The rows are grouped in 2 ways, from coarse to fine. Each group lies inside one group of the grouping before and may be the whole of it. The rows also spread widely along 3 directions, which tell nothing about the answers.
In the rows, zero is written as 128.
Known rows, each followed by its group in each grouping:
127	128	155	141	106	129	154	142	120	130	139	148	93	154	134
vamub busa
113	153	156	138	144	150	88	155	147	147	98	145	159	141	136
bos Potid
158	115	133	103	135	174	120	133	106	120	154	126	142	124	138
bos fegiv
143	105	139	72	114	165	156	143	100	138	138	100	124	111	134
beli Labid
111	144	163	129	137	150	111	163	131	149	88	150	138	147	144
beli sasob
152	80	101	86	119	188	111	93	103	148	151	107	152	112	155
bos biled
86	152	177	159	133	151	121	135	147	129	116	164	96	133	159
vamub narab
109	128	131	134	102	163	110	113	136	106	145	152	94	120	177
vamub ruli
141	154	156	151	133	175	90	144	162	122	110	148	110	131	151
bos Neneg
92	144	156	142	107	138	122	136	150	140	111	155	118	150	147
vamub Fubuz
134	110	154	81	137	175	145	135	100	144	105	111	133	125	125
beli nofez
133	130	150	89	125	152	148	156	108	152	120	95	146	128	114
beli Labid
93	155	155	156	126	130	112	156	141	153	93	141	151	164	139
vamub busa
146	140	144	146	124	159	126	140	153	145	120	125	119	132	112
bos Neneg
88	127	142	127	126	144	97	138	121	138	105	127	169	141	155
vamub busa
138	165	142	163	128	150	120	160	163	141	113	133	131	138	106
bos Neneg
122	128	125	133	143	160	91	149	152	170	92	103	193	127	106
bos Neneg
143	132	129	108	137	157	109	149	128	135	127	122	166	135	134
bos fegiv

New rows. What belongs after each?
105	147	123	161	108	129	136	138	144	140	130	143	117	148	128
vamub ruli
107	174	160	164	103	132	146	139	161	141	113	167	81	155	140
vamub Fubuz
102	115	120	123	148	168	67	127	117	184	80	112	217	131	141
bos biled
107	150	159	148	115	135	121	145	140	127	120	148	113	163	148
vamub busa
85	122	165	135	132	141	114	131	136	138	119	138	124	121	157
vamub narab
126	182	201	133	144	178	135	142	139	118	87	166	79	139	158
beli nofez
115	146	173	124	154	168	125	142	122	144	79	135	136	137	137
beli nofez
69	137	170	146	132	140	112	147	136	150	93	133	149	138	131
vamub narab
98	148	139	166	113	142	108	139	149	126	117	146	130	143	153
vamub ruli
103	128	163	133	87	160	111	120	136	113	117	168	91	130	184
vamub Fubuz
97	92	115	101	105	148	124	128	119	152	133	122	160	137	136
vamub Fubuz
84	165	188	168	129	141	116	142	153	143	95	173	113	138	162
vamub narab
116	166	174	127	129	146	131	166	131	153	90	112	147	145	112
beli Labid
102	140	160	146	124	141	152	142	134	147	124	140	109	137	132
vamub narab
98	155	184	163	124	144	140	132	145	126	116	159	90	139	157
vamub narab
153	124	155	106	120	151	160	143	110	128	142	146	64	142	135
beli sasob
121	110	152	96	150	173	146	144	114	157	106	111	140	140	124
beli nofez
90	140	141	149	117	138	127	160	137	171	99	136	153	156	110
vamub Fubuz
113	129	163	139	112	158	103	129	117	118	120	144	112	137	177
vamub busa
157	161	153	161	125	163	125	134	144	130	123	163	93	139	144
bos biled
94	156	137	167	110	139	113	145	148	133	125	149	121	133	158
vamub ruli
124	114	140	81	135	164	127	153	91	153	113	83	169	119	128
beli Labid
122	147	170	110	144	159	150	155	122	141	88	133	123	148	128
beli nofez
125	116	126	131	137	181	80	120	123	153	102	122	177	128	158
bos biled
108	159	181	125	148	176	111	144	130	135	68	141	135	145	154
beli nofez
98	111	167	121	125	158	113	120	127	120	141	144	107	114	176
vamub narab
132	157	164	119	124	152	148	165	115	138	113	101	111	141	106
beli Labid
118	86	122	94	112	154	120	132	100	149	143	98	157	128	141
vamub busa
73	154	184	172	138	139	109	143	159	139	82	156	127	144	150
vamub narab
126	193	150	172	139	134	122	148	151	153	83	153	133	155	121
bos biled
132	169	160	136	147	164	88	147	151	124	107	146	151	142	156
bos fegiv
102	139	166	147	119	143	108	143	133	121	106	149	130	152	155
vamub busa
147	114	134	115	121	193	91	117	135	119	121	114	129	122	157
bos Neneg
137	120	175	106	137	180	120	129	105	117	97	144	107	118	155
beli nofez
59	158	193	174	135	142	99	145	158	141	83	169	129	144	167
vamub narab
144	165	137	157	128	160	128	128	143	142	109	145	113	138	124
bos biled
134	133	154	106	132	157	157	168	107	157	114	91	137	136	100
beli Labid
79	164	178	162	130	145	70	147	156	125	75	156	159	148	178
vamub busa
87	177	155	174	130	113	120	165	153	151	77	151	138	166	123
vamub busa
116	150	149	128	139	128	150	174	125	162	97	140	131	156	99
beli sasob
123	115	128	91	130	140	150	168	111	172	113	109	154	149	103
beli sasob
140	101	148	70	127	182	121	137	103	130	125	89	157	118	143
beli Labid
150	154	157	130	132	168	98	144	130	131	126	143	141	124	151
bos fegiv
81	85	141	109	134	159	100	131	114	155	129	116	168	109	148
vamub narab
146	109	147	90	122	162	142	143	96	129	143	133	100	129	147
beli sasob
128	126	143	131	140	184	74	126	145	133	100	112	162	119	150
bos Neneg
112	110	122	121	112	126	141	152	113	167	128	108	157	153	115
vamub busa
165	95	133	98	114	177	114	130	126	128	163	127	131	115	152
bos Potid
116	112	122	99	141	169	84	151	138	158	115	117	207	134	136
bos Potid
138	103	114	100	131	155	89	152	129	160	123	114	193	128	131
bos Potid
165	122	147	112	112	156	138	132	127	117	157	146	94	133	142
bos Potid
120	150	158	147	95	134	171	135	145	130	142	173	53	146	142
vamub Fubuz
128	93	143	72	152	192	110	133	101	155	100	108	165	113	142
beli nofez
151	132	152	129	116	169	115	140	143	124	143	148	115	132	153
bos Potid
115	140	150	131	138	163	88	158	145	145	98	144	175	144	124
bos Potid
106	184	200	147	131	159	110	153	138	130	77	141	122	151	151
beli Labid
121	121	143	93	131	151	138	157	111	150	114	127	136	141	132
beli sasob
153	152	164	145	122	160	116	137	152	125	114	140	103	127	134
bos Neneg
145	141	139	135	135	183	105	124	129	122	119	147	110	128	157
bos biled
118	143	118	140	137	150	97	143	135	179	97	117	184	138	113
bos biled
93	135	163	139	119	152	76	131	129	124	100	139	146	140	176
vamub busa
112	130	138	138	120	134	132	147	125	156	110	134	146	152	122
vamub busa
146	79	132	73	116	157	151	136	84	141	143	116	122	124	127
beli sasob
133	173	168	153	130	155	103	160	163	131	103	163	129	155	141
bos Potid
142	116	118	126	129	170	98	136	141	139	116	105	154	111	126
bos Neneg
124	114	115	108	135	150	102	166	135	166	118	116	195	138	112
bos Potid
140	150	140	144	133	162	111	147	154	142	103	132	143	130	112
bos Neneg
110	128	157	102	152	179	105	143	110	154	69	123	172	127	142
beli nofez
102	127	156	99	152	175	113	142	115	155	76	116	176	134	136
beli nofez
125	154	160	150	133	179	68	136	165	128	91	130	145	128	156
bos Neneg
122	119	138	104	136	144	140	160	110	164	115	115	139	143	114
beli sasob
112	134	161	142	96	158	120	126	133	127	125	161	94	136	177
vamub Fubuz
150	97	116	106	124	179	121	123	127	139	132	97	144	111	110
bos Neneg
118	109	133	122	118	137	138	139	110	146	132	121	133	141	136
vamub busa
148	116	120	116	125	185	100	104	111	130	133	141	119	125	165
bos biled
93	116	153	127	106	155	95	123	135	152	107	143	152	138	163
vamub Fubuz
86	139	145	141	105	145	107	135	135	153	100	147	158	140	158
vamub Fubuz
127	138	178	141	112	165	106	121	126	95	127	162	86	132	193
vamub busa
80	102	150	130	135	143	104	126	126	159	115	126	152	118	150
vamub narab
88	131	134	137	129	123	112	164	132	168	91	113	197	154	115
vamub busa
117	148	173	122	153	178	111	141	128	152	78	130	140	134	143
beli nofez
113	117	136	107	141	165	78	160	136	161	99	118	204	130	132
bos Potid
136	121	141	115	123	163	110	148	139	146	126	134	147	145	128
bos Potid
164	128	136	112	117	151	135	154	128	139	152	142	115	146	121
bos Potid
142	96	133	69	142	175	142	131	89	159	115	100	147	125	127
beli nofez
132	159	153	155	130	164	107	136	153	139	103	131	131	136	129
bos Neneg
69	117	137	124	127	137	66	147	126	167	80	111	218	142	149
vamub busa
79	167	153	164	109	133	114	142	152	154	84	162	135	157	137
vamub Fubuz
87	140	147	150	129	130	106	155	141	160	84	133	173	149	134
vamub busa
110	86	107	112	98	131	160	143	113	178	136	112	138	134	111
vamub Fubuz
143	173	148	157	136	154	119	149	164	144	100	137	124	145	104
bos Neneg
107	111	104	120	104	127	156	144	124	176	130	126	121	143	120
vamub Fubuz
144	144	149	127	137	161	109	141	144	119	127	138	139	140	149
bos fegiv
172	130	127	125	117	171	141	129	142	136	137	115	100	118	105
bos Neneg
107	134	129	140	99	135	144	143	136	159	122	139	123	147	128
vamub Fubuz
116	185	199	142	144	162	133	162	136	131	65	168	96	150	136
beli nofez
139	165	159	161	138	154	115	153	168	144	102	132	116	139	126
bos Neneg
113	154	150	127	132	124	142	173	127	171	90	136	136	154	103
beli sasob
115	134	156	145	108	157	110	128	126	121	122	148	124	143	178
vamub busa
148	83	139	54	111	171	152	134	80	146	142	82	127	118	126
beli Labid
160	113	146	100	127	192	99	124	117	102	151	137	125	120	169
bos fegiv
